The rows of a group lie close to one hidden flat surface of 10 dimensions, which may be shifted away from zero. Surfaces can cross.
Known rows, each followed by its group:
[-1.432, -2.713,  1.749,  3.662, -1.865,  2.984, -1.914,  0.008,  0.194,
  0.340,  4.768, -0.347, -0.759, -0.424,  1.695,  0.771]	tudim
[-0.812,  0.913, -3.646, -3.535, -3.528,  1.589,  2.421,  1.615,  0.426,
 -3.160,  1.764,  2.428,  2.613, -0.539, -2.124, -1.251]	Zav
[-1.086, -2.257,  2.539,  2.125,  0.392, -0.148, -0.178,  0.554,  1.090,
  0.219, -1.397, -1.221, -2.657, -1.867,  1.536, -1.455]	tudim
[-0.397, -1.479, -1.862, -1.188, -1.789,  0.885,  4.309, -2.502, -2.972,
 -4.119,  2.488, -1.012, -2.786, -0.122, -0.964, -1.150]	rus
[-2.141, -0.845, -1.215,  2.062,  1.608, -1.843,  1.231, -4.686,  1.345,
 -0.847,  1.288,  0.730, -0.415,  0.215, -1.768,  3.466]	tudim
[ 1.969,  0.071, -1.068, -0.846, -0.624,  3.040,  0.086,  1.180, -0.740,
  0.237,  1.275,  1.163,  0.522, -1.976,  0.203, -0.241]	Zav
[ 1.087, -1.665,  0.830,  0.223,  1.464, -1.978, -1.075, -1.455, -1.381,
  1.894,  0.810, -1.072,  0.157,  2.568,  0.256,  2.178]	Zav
[-0.417, -1.023,  1.416,  1.674,  3.035,  3.362, -0.605, -3.280,  0.156,
 -0.149,  1.040,  4.221, -1.520, -0.598, -0.134,  4.010]	Pode
[-3.802, -3.130,  2.477, -0.071, -0.237, -0.150, -0.947,  0.793,  1.495,
 -0.879,  4.155, -0.424,  1.814,  2.440,  2.911,  0.383]	rus
[-3.123, -0.348,  2.497, -0.601, -0.588, -3.677,  0.460,  1.677,  4.107,
 -0.650, -2.902, -3.069, -0.067,  1.032,  1.932, -2.973]	rureb
[-0.784, -2.566, -0.302, -0.262, -0.370,  1.027,  0.484, -0.003, -3.516,
  0.077,  0.549,  0.901, -1.808,  0.222,  0.257, -0.604]	rus
[ 1.169,  1.220,  0.191,  0.826,  0.163,  2.404, -0.520,  0.574,  0.915,
 -1.228, -0.504, -0.043,  1.116, -0.410, -0.096, -0.346]	rus
[-1.148,  0.236,  2.424,  2.260, -0.194,  1.623, -1.488,  0.441, -2.595,
 -0.383,  0.269,  1.269, -2.619, -1.464,  0.255, -0.780]	rus
[ 0.400,  3.381,  2.523,  2.377, -1.406, -1.812, -0.599,  1.738,  0.913,
 -1.062, -0.810, -2.776, -0.654,  0.165, -0.320, -2.571]	Zav
[-2.424,  0.330,  1.821, -0.639, -0.754, -0.488, -3.006, -0.087,  2.709,
 -0.755,  0.419,  0.320,  1.853, -0.345,  1.178,  1.341]	Zav
[-2.147,  0.279,  1.878,  0.634, -4.200, -0.686, -2.873,  0.440, -0.090,
  0.052,  2.887, -0.930, -0.036,  2.792,  0.265,  0.424]	Pode
[-0.031,  0.801, -5.111, -0.645, -2.397, -1.922,  2.551, -1.809,  1.491,
 -0.285,  0.598, -1.996,  1.191, -0.599, -2.048,  0.213]	rureb
[-1.910, -2.193,  1.224, -0.570,  0.779,  2.130, -1.447,  1.323, -3.452,
 -1.221, -0.949,  0.475,  0.155,  1.462,  1.500, -1.702]	Zav
[-0.143, -1.407,  0.327, -4.526,  0.849,  0.107,  0.359, -0.146,  0.996,
 -0.741,  0.519, -3.403,  0.795, -0.741,  4.630, -0.519]	Pode
[ 1.042, -1.642,  0.387,  0.983, -1.152, -1.940,  0.763,  1.092,  2.393,
  1.685,  0.605, -1.790, -0.603, -1.192,  0.242, -0.660]	Zav
[-0.032, -2.482,  1.275,  1.451,  1.379, -0.300, -1.955, -0.991,  1.349,
  3.360, -1.805,  0.641, -1.858, -0.840,  0.960,  1.857]	Pode
[-1.582, -1.630,  0.060, -1.056, -0.870,  1.817,  0.206,  0.588,  0.244,
 -1.517, -1.424,  1.158, -0.977, -1.866,  0.624, -1.445]	Zav
[-5.847,  2.655, -0.144,  1.083, -1.391,  1.340, -3.023, -4.055, -1.249,
 -2.943, -1.502,  0.016, -1.214,  0.104,  0.027,  1.162]	rureb
[-2.412, -2.826,  2.028,  0.620,  3.066, -0.919, -1.679,  1.237, -3.196,
  1.060, -1.723,  2.381, -0.370, -0.062,  0.853, -0.361]	Zav
[-2.761,  2.004, -0.213,  0.661, -0.561, -0.816,  0.079,  1.836,  2.836,
 -3.088, -1.670,  2.858,  3.742,  1.633, -3.061, -1.171]	rus
[-1.653,  0.990,  2.918,  0.976,  0.504, -0.645, -1.014, -0.333,  1.487,
  0.056,  0.067,  0.928, -1.959, -1.981,  1.026,  0.699]	rureb
[ 1.606, -1.731,  0.466,  2.600, -0.903,  2.125,  0.697,  1.775,  1.224,
  2.145,  4.378,  1.780, -0.808, -2.383,  0.206,  0.356]	Pode
[-0.340, -0.375, -0.945,  1.073, -1.386,  1.313,  0.710,  0.504, -0.595,
 -0.411,  1.472, -1.725, -0.432, -0.495,  0.872, -1.610]	rureb
[ 1.615, -0.145,  1.578, -1.618, -0.427, -0.237, -1.220,  3.108, -1.148,
  2.855, -0.811,  2.480, -1.423, -2.837,  0.753, -0.868]	tudim
[-2.451,  0.854, -0.338, -3.209,  0.773, -1.233, -0.436, -1.407, -0.285,
 -0.029, -1.675,  5.468, -0.244, -0.689, -1.601,  2.602]	rureb
[ 0.717,  3.126,  0.328,  2.625,  0.252, -0.059,  3.147,  0.506,  2.443,
 -1.116,  1.224,  3.026, -1.247, -2.822, -2.789, -0.335]	Pode
[-0.034, -1.840, -0.657, -1.709,  0.570, -1.069,  0.955,  1.832, -0.929,
  1.233, -0.043,  0.011,  0.745,  0.469,  0.882, -1.187]	rus
[-2.081, -3.247,  0.453,  0.432, -0.281,  2.218, -0.572,  1.379, -0.926,
  0.593,  0.471,  0.180, -0.023,  1.678,  1.959, -1.147]	Pode
[-1.426,  0.022, -3.522, -1.918, -2.735,  1.228,  2.723,  4.113, -1.941,
 -2.967,  1.458,  2.847,  4.038,  2.773, -2.846, -3.456]	rus
[ 0.740,  3.942, -0.802, -0.308, -0.009, -0.941,  0.787, -0.065, -0.417,
 -1.166,  1.438, -0.576,  1.612,  1.646, -1.108,  0.182]	tudim
[ 3.796,  5.724, -0.681, -2.034,  2.684, -0.565,  0.990,  0.400, -2.128,
 -0.373, -6.280, -0.965, -1.266, -2.101, -0.565, -2.290]	rus
[ 0.604, -3.582, -1.797,  1.592, -3.116,  1.361,  0.394,  1.426,  1.246,
  0.805, -1.196, -1.227, -0.722, -1.127, -0.722, -2.099]	tudim
[-1.089, -3.231,  5.755, -0.234,  2.163, -1.330,  2.398,  1.937, -1.975,
 -1.284,  2.162,  2.554, -3.263,  1.330,  1.055, -1.472]	rureb
[-0.431,  2.591,  1.104, -0.275, -2.062, -2.595, -2.456, -1.053, -0.473,
  1.083,  1.121, -0.528, -0.678,  1.217, -0.457,  1.934]	rus
[-2.607, -0.179, -1.595, -0.845, -0.523, -1.258, -1.105, -2.262,  1.794,
  0.789, -2.189, -0.173, -0.028, -0.657,  0.149,  1.705]	rureb
[ 1.993, -0.359, -1.330, -1.715,  1.423,  0.495,  1.215,  1.552, -1.863,
  1.149, -2.189,  0.881, -0.175, -1.263, -0.106, -1.346]	tudim
[ 5.485, -0.113, -2.183, -2.969,  0.066, -1.380,  1.093, -1.852,  1.122,
  1.078, -0.180, -1.385,  1.126,  1.895, -1.749,  2.461]	Pode
[-0.121,  0.690, -2.961, -2.727, -4.283, -2.448,  1.623,  4.595, -3.755,
 -0.724, -5.685, -0.108,  0.339,  3.138, -3.704, -6.191]	tudim
[-3.536, -3.582,  2.795,  0.973,  1.645, -2.994,  2.011, -1.031,  0.473,
 -1.953,  0.564, -1.250, -1.823,  1.148,  1.225, -1.074]	Zav
[ 0.879,  0.144, -1.642, -0.434,  2.010, -1.771,  2.137, -1.124,  1.941,
  1.574, -2.658,  2.952, -0.936, -2.262, -2.097,  1.355]	Pode
[-1.069,  0.850,  2.161,  0.590, -1.235, -2.425, -0.181,  0.917,  0.058,
  0.326,  0.015,  1.096, -1.706,  0.384, -1.047, -0.448]	rureb
[-3.916, -3.198,  0.201,  0.817, -0.013, -0.726,  2.605,  0.382, -0.381,
 -1.709, -0.517, -1.371, -1.814, -0.470,  1.331, -3.267]	rureb
[-3.984, -5.484,  1.071, -1.646,  1.219, -2.324,  1.379, -1.649,  0.761,
  0.039,  2.361,  3.062, -1.420, -0.821,  0.912,  2.112]	tudim
[-0.550, -0.143,  3.702,  1.444,  1.024,  5.474, -0.923,  0.650, -0.142,
 -2.758, -1.964, -1.683, -3.153, -3.428,  3.838, -3.023]	Zav
[ 3.468,  0.330,  1.719, -2.765,  0.410,  1.947, -2.393,  2.054,  0.354,
  2.155,  0.144, -0.806,  0.837, -1.021,  3.215,  0.252]	tudim
[ 2.461, -5.293,  0.047,  3.794, -0.467, -1.189, -0.364, -0.090,  3.390,
  4.883,  0.695, -0.706, -0.512,  2.627, -1.189,  1.927]	Pode
[-0.185, -2.379, -0.424,  0.326,  0.696, -0.606,  3.241,  0.649,  1.130,
  0.289, -0.872,  3.375, -2.820, -5.733, -1.043, -1.112]	tudim
[-2.622, -1.480,  1.626, -0.592, -0.068,  1.374, -2.289, -0.932,  0.904,
  0.502,  2.321,  0.391,  0.032,  0.051,  2.878,  1.950]	Pode
[ 0.346, -1.210, -1.364,  1.800,  0.711, -1.598,  1.666, -0.124,  0.300,
  1.565,  3.054, -1.274,  1.035,  0.895, -0.001,  0.412]	tudim
[-0.831, -3.490, -0.221, -1.192,  2.119, -1.936, -0.616,  1.742, -2.494,
  1.336,  1.445,  0.503,  3.394,  3.362,  0.796,  0.254]	Zav
[ 3.636,  1.145, -0.313, -0.658,  1.165,  0.772,  3.223,  1.998, -1.714,
 -0.789, -2.338, -0.303, -1.774, -2.214, -0.727, -3.213]	Pode
[ 0.120, -0.475, -0.325, -2.334,  1.121,  3.998, -0.057,  1.637, -5.333,
 -1.667, -3.052,  0.250, -0.234,  2.540,  1.252, -2.939]	rureb
[ 0.527, -2.101, -0.724, -0.282,  2.461,  3.839, -0.454, -3.639,  1.952,
 -2.402, -0.934,  1.405,  1.283, -0.092, -0.184,  3.161]	rus
[-2.112, -2.179, -4.119, -1.533, -0.899,  0.588,  1.196,  1.937,  0.911,
  2.272, -2.058,  2.082,  0.757, -3.561,  0.126, -1.632]	rureb
[-2.551,  1.290,  2.461,  1.404, -0.649,  0.415, -1.691,  2.112, -0.604,
 -1.347, -0.375,  0.817,  0.568,  1.144,  0.199, -1.742]	rus

New rows, each followed by its group:
[-0.320, -2.423,  1.431,  0.761, -1.485, -0.507, -2.318,  0.964,  1.674,
  1.702, -0.743, -2.009, -0.161,  0.171,  1.518, -0.476]	Zav
[ 0.047, -2.292, -0.531,  1.058, -2.851, -0.490, -3.307,  1.909, -0.878,
  3.342, -0.613,  0.152,  0.962,  2.459, -1.051,  0.181]	rus
[-2.779, -2.592,  2.901, -3.164, -0.578, -0.473, -2.351,  1.361, -2.953,
  0.350,  1.499,  1.251,  0.108,  3.358,  2.367,  0.100]	tudim
[-1.075,  1.025, -0.505, -1.903, -1.302,  0.818, -0.370,  0.966,  3.035,
 -1.471, -2.769,  1.051,  0.681, -3.077, -0.073, -1.152]	Zav
[ 4.071, -5.563, -3.654, -3.844,  0.262, -0.254,  5.687,  1.342, -2.365,
  0.353,  2.102,  1.018, -0.109, -0.436, -1.271, -1.226]	Pode
[-5.436, -3.857,  2.650,  0.663, -1.987, -1.993,  0.228, -3.151,  4.728,
 -3.150, -0.035,  0.310, -2.758, -1.578,  0.249,  1.124]	tudim
[ 1.325, -1.656,  0.950,  3.564, -1.070, -1.672,  1.552,  7.619,  1.054,
  3.189,  0.592, -0.380,  0.003, -4.820,  0.483, -5.608]	Zav
[-1.052, -0.815, -1.067, -2.076, -2.070,  0.621, -0.648, -3.986,  0.909,
 -1.100, -0.146,  1.139, -1.398,  0.560, -1.144,  3.130]	Zav
[-0.593, -1.112,  0.695,  0.686, -3.726,  0.473, -2.376,  1.020,  0.217,
  0.876, -0.504, -1.376, -0.748,  1.094,  0.152, -0.912]	Zav
[-1.063, -0.614, -0.453, -0.445,  1.301, -0.711, -0.522,  2.932, -1.505,
  1.322,  0.300,  5.070,  1.857, -3.056, -1.021, -0.130]	Zav
[-0.382,  0.235, -3.706,  0.528, -2.398,  1.241,  0.216,  0.942,  1.099,
  1.637,  0.331, -0.426,  0.886, -3.078,  0.016, -0.801]	rureb
[ 1.804, -0.083, -1.552,  1.208, -1.436, -1.199,  2.520, -0.866, -1.497,
  0.125,  3.376, -0.423, -1.321,  0.016, -2.008,  0.355]	rureb
[-0.495,  0.584,  0.029, -3.409, -5.340, -2.051, -0.129,  1.627,  3.742,
 -1.272,  1.407,  0.200,  1.301,  0.073, -1.021, -0.486]	tudim
[-1.170,  0.560, -1.351, -1.719,  1.850, -2.959,  2.496, -2.232,  3.534,
 -0.387, -2.328,  1.087,  0.288, -0.413, -1.161,  1.524]	Pode
[-1.272, -3.348,  1.148,  0.259,  3.889, -3.622,  3.961,  0.716, -1.909,
 -1.085, -0.007, -1.018, -0.451,  1.435,  0.757, -2.294]	Zav
[ 1.851,  0.869, -1.682,  0.003,  0.903,  1.291,  3.138, -0.729, -1.595,
 -1.001,  0.230,  3.307, -2.310, -4.947, -2.127,  0.043]	rus
[ 1.160, -0.552,  0.872,  0.228,  0.024,  0.500, -2.290, -2.766, -2.561,
  0.901, -0.891,  2.212, -1.915,  2.375, -2.072,  3.334]	Pode
[-2.914,  3.554,  0.866, -0.114, -3.913, -2.469,  0.386, -1.346,  1.389,
 -3.863,  3.506, -1.570,  0.894,  3.611, -1.439,  0.293]	rureb
[-1.661,  0.601,  3.207,  1.874,  0.781,  0.840, -1.541, -1.326,  1.264,
 -1.714,  0.323, -0.212, -1.147, -0.581,  1.086,  0.725]	rus
[-1.899, -3.572, -0.250,  3.512, -3.073, -2.669, -1.519,  0.288, -0.025,
  3.443, -0.759, -2.955, -2.290,  0.466,  0.127, -1.175]	rureb
[-4.048, -0.825,  0.483,  0.752, -3.740, -0.625, -2.465,  0.482,  1.872,
  0.256,  1.094, -2.004,  0.678,  1.802,  1.329, -0.582]	rureb
[ 1.079, -1.556, -2.402, -2.772, -2.517,  1.796,  1.134, -3.107,  0.411,
 -1.248, -0.748, -0.931, -1.449,  1.217, -0.789,  1.244]	Zav
[ 0.150, -1.843,  2.082,  1.034,  1.729,  1.561,  0.668,  1.506,  1.668,
 -0.105, -0.531, -1.148, -1.392, -3.726,  2.820, -1.948]	Zav
[ 0.361,  4.136,  0.643, -1.067,  0.376, -3.682,  2.032,  1.962, -0.205,
 -0.237,  1.458, -0.227,  0.959,  0.535, -0.650, -1.284]	tudim
[ 0.417,  2.181, -0.100, -0.989, -2.938,  0.621, -0.824,  1.272, -0.140,
 -1.375,  0.558, -2.277,  1.537,  3.457, -0.123, -1.402]	Pode
[ 0.096,  2.455, -0.398, -0.731,  0.132, -0.352, -2.783,  2.593, -1.211,
  1.305,  1.569,  4.025,  3.937, -0.880, -1.482,  1.279]	Zav
[-0.060, -1.356, -3.107,  1.337, -1.019,  0.331,  0.519, -0.854, -1.548,
  0.480, -0.407, -0.685,  0.753,  2.274, -2.025, -0.107]	tudim
[-0.087,  2.127,  1.101, -0.171,  0.519,  0.374,  0.589,  3.405,  2.248,
 -1.969,  4.677,  0.205,  4.345, -1.697,  1.498, -1.192]	Zav
[-1.558,  0.666,  1.007, -0.283, -0.281,  0.266, -0.618,  2.012,  0.391,
 -0.998, -1.003,  1.265,  0.766, -1.852,  0.271, -1.673]	Zav
[ 2.879,  2.546, -1.579, -3.016,  1.714, -0.852,  0.572,  1.749, -3.540,
  2.486, -1.910,  4.536, -0.191, -2.427, -1.905,  0.248]	tudim
[ 2.402,  2.886, -1.198, -1.179,  1.828, -0.880,  1.196, -1.882,  2.288,
  0.442,  3.158,  0.510,  1.971, -1.230, -0.250,  3.429]	tudim
[-3.706,  0.717, -0.374,  1.198, -0.218, -2.375,  0.450, -3.008,  3.307,
  0.011,  1.210,  5.091, -0.287,  0.297, -3.320,  4.094]	Pode
[-1.461, -1.182, -1.655,  0.542, -1.806, -2.693,  4.131,  1.118, -2.076,
 -1.286,  0.183,  0.340, -1.730,  0.202, -2.400, -3.347]	rureb
[-0.267,  0.090,  1.402,  0.083,  0.266,  0.832,  0.024, -1.726,  0.363,
 -1.671,  3.497, -0.259, -0.108,  0.156,  0.915,  1.874]	Zav
[-1.044,  0.436,  1.382, -1.748,  2.461,  0.842, -1.330, -0.091,  2.120,
 -1.383, -2.981,  0.251,  1.408, -2.173,  2.005,  0.046]	Zav
[ 0.205, -1.773, -2.547, -1.106, -0.312,  0.207,  1.071, -0.579, -3.011,
  1.078, -0.075,  2.031, -0.771,  0.318, -1.307,  0.439]	rureb
[ 0.324, -2.714, -2.586, -0.341,  0.119,  1.423, -0.517,  3.283, -0.215,
  4.046, -4.990, -0.992,  1.387,  2.082,  0.963, -3.002]	Pode
[-0.469,  1.888,  0.936, -2.631,  1.631,  2.227,  0.552,  0.507,  2.221,
 -1.040,  2.113, -0.496,  0.607, -4.634,  4.285, -0.062]	Pode
[-2.252,  0.398,  0.273, -4.892, -1.456, -4.565, -2.535, -1.695, -2.500,
 -0.010, -1.700, -4.589,  1.610,  8.279,  1.533,  0.560]	rus
[ 0.024,  2.580,  3.114,  1.482,  1.517,  2.987, -1.242,  0.569, -1.441,
 -1.389,  3.507, -0.645, -0.141, -0.315,  2.657, -0.089]	tudim
[-0.228, -1.898,  0.840, -0.701,  2.074, -0.784,  0.389, -1.285,  0.133,
  0.141, -0.152, -0.027, -0.372, -0.117,  0.893,  1.085]	Zav
[-2.703, -0.061,  1.682,  0.018,  1.874, -4.045,  0.360, -1.994, -0.330,
 -1.014, -1.028,  1.603, -0.971,  0.434, -1.212,  1.292]	Zav
[ 0.083, -1.227, -0.719, -1.003,  1.627,  1.226,  1.648, -2.543,  1.156,
 -1.306,  1.425,  1.815,  0.643,  1.701, -0.746,  2.539]	Pode
[-2.229,  0.935,  0.594, -0.328, -1.218, -3.529,  0.369,  0.550,  1.271,
  0.121, -2.592,  0.691, -1.088, -0.074, -1.232, -1.195]	rureb
[ 1.232, -5.342, -2.217, -1.815, -0.648, -1.488, -0.180,  1.045, -1.867,
  4.944,  0.668, -0.080, -0.150,  0.698,  0.667,  0.660]	rus
[ 0.347,  2.962,  0.822, -0.069, -0.206,  0.252, -2.632,  0.757, -1.555,
  0.381, -2.058,  1.020,  0.222,  0.478, -0.731, -0.125]	rus
[-3.861,  1.112, -2.621,  0.730, -0.829, -0.413,  1.266, -3.039,  3.030,
 -2.135, -0.640, -2.597,  0.072, -2.695,  0.708, -0.215]	rureb
[-2.858,  0.902,  0.471, -0.303, -4.607, -2.073, -2.424,  2.277,  1.839,
 -0.984, -0.022, -1.127,  2.324,  2.460, -0.722, -1.407]	Zav
[-1.792,  0.154, -0.230, -3.248, -0.964,  1.665, -0.315,  1.472, -3.171,
 -1.936, -0.754, -0.695,  0.237,  1.321,  1.815, -2.383]	Pode
[-1.513, -1.019,  3.455,  1.909,  2.372,  2.191,  0.198,  0.264,  2.984,
 -1.004,  5.096,  1.802,  0.113, -3.771,  3.052,  1.346]	rus
[-1.082, -0.455, -0.189, -2.130,  1.607, -4.305,  0.954,  2.377,  3.803,
  0.174, -4.456, -2.232,  3.948,  3.148,  0.342, -2.319]	rus
[-4.809, -2.370,  2.404,  0.619, -0.710, -2.151, -1.493,  0.069, -0.193,
 -1.060, -1.319,  0.834, -1.059,  0.980,  0.276, -0.738]	Zav
[ 0.708, -2.337,  1.997,  2.580,  1.441,  0.242, -0.996,  2.129, -3.967,
  1.914,  1.689, -0.114, -0.798,  0.938,  1.150, -1.106]	Zav
[-0.422, -0.600, -0.313, -3.325, -1.551,  0.277, -2.733,  2.465,  1.093,
  1.675, -3.625, -1.985,  2.730,  3.605,  1.971, -1.488]	rureb
[ 0.054,  2.091, -0.028, -1.148, -2.405,  2.315, -3.099,  0.648, -3.464,
  0.282,  1.588,  3.277,  0.282,  0.974, -1.277,  1.336]	tudim
[ 0.446, -0.334,  0.352,  4.084, -2.573,  1.327, -0.583, -0.364, -3.476,
  1.294,  5.263,  1.674, -3.227, -1.656, -1.550,  1.133]	rureb
[ 2.580, -0.355,  1.157, -0.899,  1.889, -1.793,  2.498, -1.408,  4.127,
 -1.251, -1.315, -4.607,  0.134,  1.426,  1.425, -0.409]	Pode
[-2.840, -2.643,  2.220,  0.668,  0.565, -0.759, -2.305,  0.950,  1.957,
  1.157,  2.407,  1.811,  1.403, -1.795,  1.787,  1.362]	Zav
[ 2.122, -2.812, -2.456,  0.641, -0.140,  2.303,  2.126, -0.118,  0.091,
 -0.349, -0.519,  0.778, -0.534, -1.818, -1.452, -0.526]	rus
